The groups are shells around one centre, one inside the other: the same stretched ball of 4 dimensions in 7 sizes.
(in the rows, 128 means zero)
Known rows, each followed by its group:
[ 96 107 163 109  90 119  70  91 133 124 114 151  91 197 174 123  72 158
 164 130 159 172  89 134 169] -> q_693
[108  73 161 122 114 158  78 100 131 108 115 161  86 164 150 109  77 146
 131 130 144 180 111 128 145] -> q_69
[ 94 103 165 108 109 139  81  95 137 122 112 151  96 186 164 112  72 148
 153 128 142 165 113 137 153] -> q_328
[ 96 105 168 101 130 120  99  95 134 139 121 104 114 195 175 123  80 151
 193 138 137 149 119 141 171] -> q_445
[108  60 164 124 119 157  82  99 137 112 120 155  88 158 148 106  81 145
 131 134 139 180 114 133 147] -> q_693
[104  73 165 119 118 151  83  98 138 116 119 151  91 167 153 108  79 146
 139 132 139 174 114 135 150] -> q_445
[115 110 152 106 150 167  98 109  99 109 107 124 106 179 158 128  76 143
 167 131 142 155 131 113 143] -> q_965
[105 116 159  98 154 147 108 105 111 126 112 101 118 189 168 128  79 145
 190 135 135 142 136 125 155] -> q_69
[111 104 158 104 150 145 104 104 109 124 116 101 114 185 167 131  82 148
 188 138 140 150 126 122 159] -> q_965
[ 92 143 162  87 137 120 104  98 118 140 110  96 122 213 185 133  74 151
 211 133 141 134 126 133 169] -> q_328
[ 94 135 163  91 130 117  99  96 121 139 113 101 118 211 184 133  75 153
 207 134 144 140 118 134 172] -> q_991
[103 112 162  97 148 128 108 100 118 137 118  88 121 195 175 131  82 150
 204 140 137 142 127 132 169] -> q_693
[101  75 168 116 114 132  85  94 142 126 123 136  96 175 161 113  81 151
 157 137 142 171 107 140 163] -> q_693
[116  77 156 122 119 163  78 103 117 102 113 157  86 166 150 118  77 148
 136 131 150 181 108 119 145] -> q_991
[ 98  91 165 112 115 146  83  97 137 119 114 152  94 177 158 109  74 145
 146 129 139 167 117 136 150] -> q_445
[ 95 132 161  95 115 115  88  94 121 134 112 116 109 211 184 134  73 157
 198 132 152 150 105 132 173] -> q_69
[ 96  98 164 112 100 138  75  94 137 118 113 160  89 184 163 112  72 150
 146 127 148 172 104 135 154] -> q_328
[ 94  98 169 106 112 117  88  91 142 136 121 123 104 193 174 119  79 153
 179 136 143 159 107 143 172] -> q_965
[ 96  93 167 111 103 122  80  91 141 129 119 140  96 188 169 116  77 154
 164 134 147 168 101 140 167] -> q_445
[ 95 133 158 100 107 139  79  98 119 118 103 152  97 202 172 123  66 150
 164 123 152 158 111 127 153] -> q_965
[116 110 152 105 153 163 101 109  97 112 108 115 109 181 161 132  78 145
 175 133 142 153 130 112 147] -> q_693
[ 96 120 160 104  96 126  73  93 125 121 109 151  93 201 174 125  70 156
 166 127 157 166  96 130 162] -> q_69
[105  73 165 118 115 142  83  96 137 119 121 144  93 171 157 112  80 149
 149 135 142 174 108 135 157] -> q_328
[ 89 135 163  96  96 107  78  90 128 134 111 132 102 216 186 130  70 159
 190 129 158 156  95 136 175] -> q_516
[ 99 102 161 113  91 136  68  94 130 114 110 167  85 188 165 117  70 154
 145 126 157 177  94 130 156] -> q_965
[120  92 151 116 133 170  85 108 101 100 109 145  92 170 153 126  76 147
 148 131 151 173 115 110 142] -> q_516
[ 96 110 165 102 115 117  89  93 131 134 118 119 106 200 177 126  77 155
 187 135 148 156 105 137 172] -> q_991
[ 92 146 158  94 103 123  79  95 117 125 104 140 102 215 182 131  66 155
 183 125 157 153 104 128 164] -> q_516
[105 133 156  93 146 139 103 104 102 127 108 101 117 202 176 137  75 149
 200 133 144 141 127 121 160] -> q_516
[ 94 120 164  99 110 114  86  92 129 134 115 122 106 205 181 128  75 157
 190 133 151 155 103 136 173] -> q_991
[113  75 162 113 154 158 105 105 122 121 121 111 109 165 154 117  85 142
 166 139 130 158 134 128 151] -> q_516
[109 100 158 105 155 160 105 107 113 119 113 113 112 176 159 122  79 141
 171 134 132 150 138 123 147] -> q_69
[ 93 119 162 105  91 124  71  92 130 122 109 156  92 201 174 122  69 156
 162 126 157 168  95 133 163] -> q_445
[103  96 162 107 142 155  99 103 124 121 114 126 107 176 158 115  78 141
 162 132 132 155 134 130 148] -> q_991
[114  78 156 122 117 170  76 104 118  99 111 168  83 163 147 113  75 145
 126 128 148 182 111 119 139] -> q_328

New rows, each followed by its group:
[ 98  88 168 109 123 124  93  94 139 134 123 117 106 185 169 118  82 151
 177 138 139 160 113 141 169] -> q_516
[100  97 161 113  98 138  72  95 131 115 113 161  87 185 164 117  72 153
 147 128 153 175  98 131 156] -> q_991
[ 98 131 161  92 143 130 104 101 114 134 111  98 120 204 179 132  76 149
 203 134 140 138 128 129 165] -> q_991
[105  87 163 114 115 134  84  96 130 122 119 134  96 181 164 121  79 153
 163 136 148 170 104 132 163] -> q_991
[ 92 137 164  88 136 114 104  96 122 144 114  92 123 213 186 132  76 152
 214 135 140 134 124 137 173] -> q_445
[117 101 152 109 155 176 100 111 100 106 107 127 105 171 153 124  77 140
 159 131 138 157 137 112 137] -> q_693
[104 132 157  93 151 138 107 104 105 130 110  95 121 201 176 136  77 148
 203 134 140 138 132 123 161] -> q_516
[ 99 104 161 111  95 133  71  94 130 117 112 159  88 190 167 119  72 154
 152 128 155 174  96 131 159] -> q_69
[ 91 142 164  86 134 110 104  95 121 145 113  90 124 217 189 135  75 154
 219 135 142 133 122 137 176] -> q_516
[ 92 142 162  88 132 119 100  97 119 139 110 102 119 213 185 132  73 152
 207 132 143 137 122 133 169] -> q_991
[115  90 155 112 149 171  98 109 109 108 111 130 102 167 151 120  79 141
 154 132 136 161 133 118 140] -> q_991
[ 93 104 169 103 110 112  88  90 140 138 120 121 106 198 177 121  78 155
 184 136 145 157 105 143 174] -> q_965
[ 91 127 162 102  93 128  72  93 129 121 106 159  92 203 174 120  66 154
 161 124 155 165 100 132 159] -> q_516
[108 118 157  99 152 147 106 105 106 124 111 102 116 191 169 132  78 146
 191 135 139 144 132 121 156] -> q_328
[ 99  95 164 112 100 126  76  93 134 123 117 146  92 189 168 120  76 155
 161 132 153 172  96 135 166] -> q_328
[116  81 157 115 149 172  97 108 113 108 114 130 101 163 149 118  81 141
 151 134 136 164 132 119 141] -> q_991
[ 87 136 168  88 133 110 105  94 130 148 115  93 124 213 187 128  76 151
 213 135 137 133 125 142 175] -> q_516
[104  74 166 117 117 141  85  96 138 121 121 140  95 172 158 112  80 149
 151 135 141 172 110 136 158] -> q_328
[113  82 160 114 137 149  94 102 119 118 119 121 102 173 158 123  83 148
 166 138 142 165 118 125 156] -> q_991
[103 119 160  95 159 143 112 104 113 132 113  93 123 192 171 128  79 144
 197 136 131 137 141 128 157] -> q_516
[ 95 109 165 104 104 116  82  91 135 132 117 131 101 199 177 124  75 156
 179 133 151 162  99 138 172] -> q_69
[ 86 140 165  90 126 125  97  96 128 136 108 119 115 209 180 122  70 148
 191 128 138 139 127 138 161] -> q_516
[105 120 157  99 146 154 101 105 109 120 107 118 112 189 166 126  75 144
 177 130 138 147 134 122 148] -> q_991
[ 84 143 165  92  98 105  82  89 131 138 110 128 107 220 189 129  69 158
 195 128 154 150 101 139 175] -> q_965
[ 83 157 164  84 113 105  92  92 125 143 108 112 117 226 193 133  68 156
 210 129 148 137 113 138 174] -> q_516
[110 110 156 106 124 137  87 100 110 120 113 123 102 192 170 134  77 154
 180 134 154 162 106 121 163] -> q_516
[105  80 162 119 110 155  76  99 133 109 114 164  86 169 152 109  75 146
 132 129 145 178 110 130 146] -> q_328
[ 85 139 164  95  99 121  80  92 131 129 106 145 101 211 180 121  66 153
 175 124 150 153 108 137 162] -> q_693
[ 93 114 165 103 102 113  81  91 134 133 116 130 101 203 179 125  74 157
 182 133 152 160  98 138 173] -> q_328
[110  80 158 122 109 162  73 101 124 102 112 170  82 167 150 112  74 147
 127 128 149 183 106 123 142] -> q_328
[112  70 160 124 111 156  75 100 127 106 117 160  84 164 151 114  78 149
 133 132 149 184 103 125 149] -> q_328
[105  99 157 115 104 158  71 100 121 103 106 173  83 177 156 115  70 148
 132 124 153 178 106 122 142] -> q_516
[100 117 158 107 102 142  74  97 120 113 106 159  90 193 167 122  69 152
 154 125 155 168 103 125 152] -> q_69
[111  95 155 114 130 169  85 106 113 104 108 152  93 171 152 117  74 143
 141 128 143 169 123 118 138] -> q_991
[ 96 108 161 109 100 144  74  96 130 114 108 166  89 187 163 113  69 149
 144 124 149 170 107 131 149] -> q_516
[108  80 162 117 113 138  81  96 129 118 120 140  93 177 161 120  80 153
 157 136 150 175 101 130 161] -> q_445
[114 109 154 103 155 157 104 108 101 118 111 106 113 183 163 132  80 145
 183 135 140 150 131 116 152] -> q_516
[ 87 145 164  88 125 120  97  96 124 138 108 114 116 214 184 127  70 150
 198 129 141 138 124 136 165] -> q_328
[110  80 162 112 148 156 102 104 123 120 119 117 107 168 155 117  83 143
 164 137 132 159 132 129 151] -> q_69
[ 86 153 163  85 122 119  96  95 122 138 105 115 117 219 186 129  68 151
 201 127 143 136 123 136 165] -> q_516
[ 99  93 168 104 140 130 103  97 135 137 123 103 114 185 168 119  83 147
 185 139 131 150 127 141 166] -> q_693
[118  58 158 129 119 171  76 103 124  98 116 166  81 153 142 110  79 145
 120 132 146 188 109 121 140] -> q_516
[114  62 160 125 121 164  81 102 127 105 118 156  86 157 146 111  80 145
 130 133 143 182 112 125 145] -> q_328
[112  79 162 112 147 148 101 103 121 123 122 109 108 172 159 122  85 147
 174 140 136 159 124 128 158] -> q_516
[119  74 157 119 139 161  91 105 113 109 118 130  97 164 152 122  83 147
 154 137 143 172 117 119 150] -> q_445
[116  86 154 119 118 164  77 104 111 100 110 159  86 170 152 121  75 148
 138 129 153 179 107 115 144] -> q_328
[103  79 164 119 103 144  74  96 136 114 117 161  86 173 157 111  76 150
 138 131 148 179 102 133 153] -> q_328
[119  56 158 128 131 180  83 106 123  98 116 161  85 148 138 107  80 141
 119 132 139 184 120 120 134] -> q_693
[ 88 147 162  90 111 114  88  93 123 136 107 122 111 218 187 131  69 155
 197 128 151 144 110 135 170] -> q_69
